The rows of a group lie close to one hidden flat surface of 7 dimensions, which passes through zero. Surfaces can cross.
Some rows, each with its group after it:
[  5.8 -10.8  16.2   3.8 -17.3  -5.5   5.5  28.1  46.3 -13.6 -19.5  29.1
  29.3   5.1]	j358
[ 18.8  29.2   3.3  16.5   6.5  14.9   5.8 -20.8   9.9 -38.7   4.4 -40.9
 -24.6  -7.7]	j109
[-16.6  10.6  15.9  -1.2   9.0   4.5 -11.6  36.8 -25.3  13.0  47.6 -14.9
  -1.4 -28.3]	j598
[ 19.5 -38.8  11.8  -6.3 -34.5  -9.2  15.2  -7.5 -12.4  37.5   2.0   6.6
   3.2  17.9]	j358
[-24.9  -7.3 -11.2  14.1   8.9 -27.0  -8.6 -30.3 -35.2  28.1 -16.0   6.0
  -9.8  14.5]	j109
[ -2.2  29.1  -1.8 -18.5   9.0 -17.7  16.5  -3.0 -17.3  16.6   0.6  53.7
  -3.7  13.8]	j471
[ 40.1  23.6  16.6  20.9 -24.7   3.7  37.3 -26.3  15.5 -43.0  23.7 -10.3
  -5.7  30.2]	j358
[ 22.4 -21.9  -7.8  37.3 -36.6   1.9  -9.3   5.3  38.6 -14.2   5.3 -23.0
  -4.6   6.0]	j598
[  4.6 -18.2 -13.1  19.0  -7.0  -0.6 -16.0 -24.3  -6.9  20.8   9.6 -51.9
 -36.3 -20.5]	j358
[ -7.8 -27.4 -18.7  12.8   4.7  13.7 -42.1  47.2  -8.3  17.5  -8.3 -11.9
   9.7 -19.4]	j598
[ 24.7  26.8   0.8 -26.2   6.0  16.6  31.6 -42.5  -2.7 -23.2  28.1 -23.9
 -23.9   0.9]	j358
[-25.4   0.0 -10.1  25.3   3.3 -16.6 -15.9   7.7 -32.4   8.0  -9.0  23.9
  12.0  22.0]	j358
[ -3.5  -7.8 -10.6 -17.4  -6.3 -20.4   9.6 -35.6  29.6  23.6  40.2 -25.2
 -31.6 -22.8]	j109
[  1.7  18.1   3.8  46.0  -8.4  -8.7  -6.7   5.1  29.7 -33.6  -1.0 -14.8
  -1.0   4.4]	j109
[ 18.4 -15.4 -20.4  -8.7  11.0  12.0  -5.7 -38.4   6.7   4.5 -53.4 -28.0
 -21.4  -3.9]	j598
[ 13.0  -1.8 -53.7  23.6   4.7  25.2 -30.0 -10.9   0.3 -30.8 -11.9 -20.0
  -5.7  10.3]	j598
[ -7.7  -4.3   7.4  32.0  -2.7  -2.4 -19.5  39.2 -12.5   0.5   4.4  -5.0
   9.7  -4.6]	j358
[ 25.7  -3.6  22.9   3.0 -15.6 -26.3   2.2  21.7  12.3  58.0 -13.8  15.4
 -33.8 -29.9]	j471
[  6.1  -6.6  12.0  16.0 -20.7 -16.2  -8.2  31.9   2.2  31.4   7.6  17.9
  -5.6  -8.3]	j471
[ -8.3   8.8   0.4  66.0   1.1 -13.0 -22.3   0.8 -16.9 -15.2 -26.9 -25.3
  -7.5  12.2]	j109
[ -5.5 -10.7  -2.9 -20.1  -4.4   3.3  -7.5  32.3 -14.5  27.6  37.0  16.2
   7.0 -14.1]	j471
[ 14.5  31.6  10.8  40.6   4.0 -10.9 -10.3   4.8  -4.4   2.5   1.0 -31.0
 -42.2 -26.0]	j471
[ 22.1   4.1  -3.7 -27.3  -6.7  18.6  15.4 -18.5 -11.6   4.5  57.3 -25.4
 -22.8 -12.1]	j358
[ -4.3 -15.1 -12.5   0.0 -26.0   7.4   2.3   3.0  12.6 -17.7  38.5  11.1
  24.6  23.8]	j471
[-11.9  16.2  23.5   5.5  12.3   2.7  -5.0  36.1  -1.2  -6.0  25.6 -14.5
   1.8 -30.3]	j598
[ -2.2 -10.7   5.6 -50.0  17.6  -8.8  14.3 -27.3  31.1  23.9 -23.9   0.3
 -12.0 -27.4]	j109
[ -5.7  29.4   0.3 -34.0  30.1   9.6  14.8 -13.1  -6.4 -21.1 -27.5  30.0
  11.5   9.5]	j109
[-10.0  -4.8  -9.8  -6.2  13.4   1.2 -10.7 -11.5 -52.2  27.2  14.4 -17.4
 -21.0  -6.5]	j471
[ -1.8 -34.9   0.7 -21.0  -6.4   3.5  -8.3  20.1 -15.5  42.7  10.8  -2.6
   0.5 -18.3]	j471
[  2.3  -7.2  -5.8  53.4 -22.6  -8.8 -14.0  -4.8 -14.1  -0.7  13.7 -29.0
 -16.0  12.6]	j109
[ -4.7  12.0  24.3  16.5   8.8  -6.7  -0.8  28.1  35.5 -22.2 -34.8   8.8
  17.5  -8.9]	j598
[ 20.7   5.8 -27.7  -1.3  11.4  32.9 -20.7  21.7  46.1 -50.0  -1.6 -22.2
   6.5 -25.5]	j598

New rows, each followed by its group:
[ 28.5  -4.1  -1.4 -50.9  -1.9  48.1  12.4   7.0 -21.4   5.5  45.4 -23.2
 -11.8 -23.3]	j109
[ -0.2 -15.5  14.6  12.3 -31.3 -22.2  18.7 -17.5  -5.9  26.1  14.5   3.7
  -8.1  19.4]	j598
[ 12.9   3.2 -21.9 -26.8  -6.4   9.2  18.8 -40.0  -2.0  -9.0  22.0  12.8
  -8.2  20.8]	j598
[  6.7  12.0  36.3  24.2 -16.5 -16.1  18.4  -6.2  12.6  -1.5  23.4 -30.9
 -20.8 -12.9]	j598
[ 10.9   4.6   7.5  -8.1   6.4   4.0  15.4  -4.4 -67.2  14.3  29.6   2.7
  -1.5  14.7]	j358
[  8.9   7.7  16.7 -39.2  25.5  23.1   7.8  21.9   5.0  -4.2   0.2  -6.2
   3.7 -35.6]	j358
[ 37.8  19.7   8.8  10.0  17.3  38.2   4.7 -25.0 -23.7 -28.6 -31.4 -60.2
 -30.4  -9.4]	j109
[ -7.8  -6.1 -23.9 -28.0  14.8  12.5 -16.6 -19.2  18.8  15.7   9.1 -41.9
 -35.9 -47.6]	j358
[-14.7  -7.7 -21.7 -13.4 -21.8  -5.9  -1.2   4.2  -0.8  11.2  38.0  37.1
  13.0  18.3]	j358
[ 10.2 -48.8  -6.6  -9.7 -20.9  14.5 -22.4  44.7  28.3  24.8   4.8  -4.6
  15.8 -23.4]	j598
[ 15.7   8.2  40.5 -18.2  23.0   5.1  24.2  19.4 -44.6   2.5 -33.2  22.7
  27.8  13.5]	j358
[ 11.9 -38.8 -21.8 -45.1 -22.7  14.0   4.6  -4.7 -16.0  43.4  53.2   2.5
  -6.9  -2.9]	j598
[-21.7  19.7  25.8   6.8   6.9  -4.5  -3.9  53.5   1.9 -10.2  24.8  20.4
  25.3 -14.8]	j598
[-24.8   8.2   0.7 -16.1  45.7 -12.5 -12.6 -18.3 -27.3  23.0 -38.3 -14.9
 -15.4 -25.7]	j109
[  4.0  22.1  53.6  -2.2   8.2 -18.2  31.3 -23.4   8.6   2.7  -5.7 -27.2
 -26.4 -23.2]	j598
[ 39.7 -17.8  30.1 -57.9  -8.6  13.6  45.9 -18.5  11.0  14.7  -7.6   7.6
   1.4  -3.3]	j358
[  5.1  40.4 -29.6   9.2  31.1  29.6 -16.8  -2.0  -6.8 -52.6  17.2 -34.3
 -14.6 -15.6]	j598
[  7.8 -25.5   7.2  48.5 -39.1 -27.3  -0.2 -21.7  -9.4  24.2   6.7 -20.9
 -21.3  19.9]	j598
[  6.3 -10.1  -5.0  15.2 -25.7  15.6  -2.5  26.6 -25.9  -2.2  27.0  15.5
  18.9  26.8]	j109
[-25.1  24.3  34.3  21.5  23.3 -17.3  -5.6  17.3 -27.3   4.4 -17.4  -8.1
  -2.7 -17.0]	j598
[ 34.4 -20.2  35.4 -15.7 -18.2   0.0  29.4   6.4  -0.8  10.7 -12.7   8.0
  11.4  11.1]	j358
[ -5.9 -14.6 -34.9 -47.3  -0.8   3.7   3.9 -55.3  15.3  27.5   9.2 -12.9
 -34.9 -16.4]	j358
[-21.7  21.6   6.0  48.0   8.7 -19.8 -10.2  -1.2 -32.9 -10.2  -4.6  -3.6
  -3.2  15.5]	j598
[ 41.0 -17.7   8.5   9.9 -19.1  32.8   8.8  -7.9 -24.2  -5.3 -24.2 -27.5
 -13.0  15.0]	j109
[-15.3  18.9  -2.2   5.3  26.1  -5.1 -14.2  -1.5   0.4  -2.5  15.4 -28.4
 -17.7 -32.6]	j109
[  1.2 -29.5  21.5  31.2  -8.7 -17.5  -9.1  19.9  -6.5  21.0 -52.1   4.8
  15.4  10.4]	j358
[  0.5 -10.5  -0.6 -49.6  16.8  20.7   0.9  13.8 -30.7  25.6   8.9  10.5
   4.6 -15.2]	j109
[  4.8  15.7  20.2  15.4  27.3  13.2  -9.6  22.9 -25.1 -12.4 -16.6 -29.1
  -1.2 -23.2]	j358
[  0.3 -13.9 -32.9 -18.1 -16.9  -5.7  12.9 -43.9 -33.8  20.7  21.9  28.7
  -3.0  41.9]	j598
[-32.1  25.2 -28.0 -26.4  41.2   6.9 -14.6 -18.1 -15.3  -0.5  -7.8   6.1
  -7.6 -10.7]	j358
[  2.1  -1.5 -32.2 -12.8   5.2  22.6 -17.4   4.6 -20.3   3.2  32.7 -14.5
  -6.4 -11.0]	j598
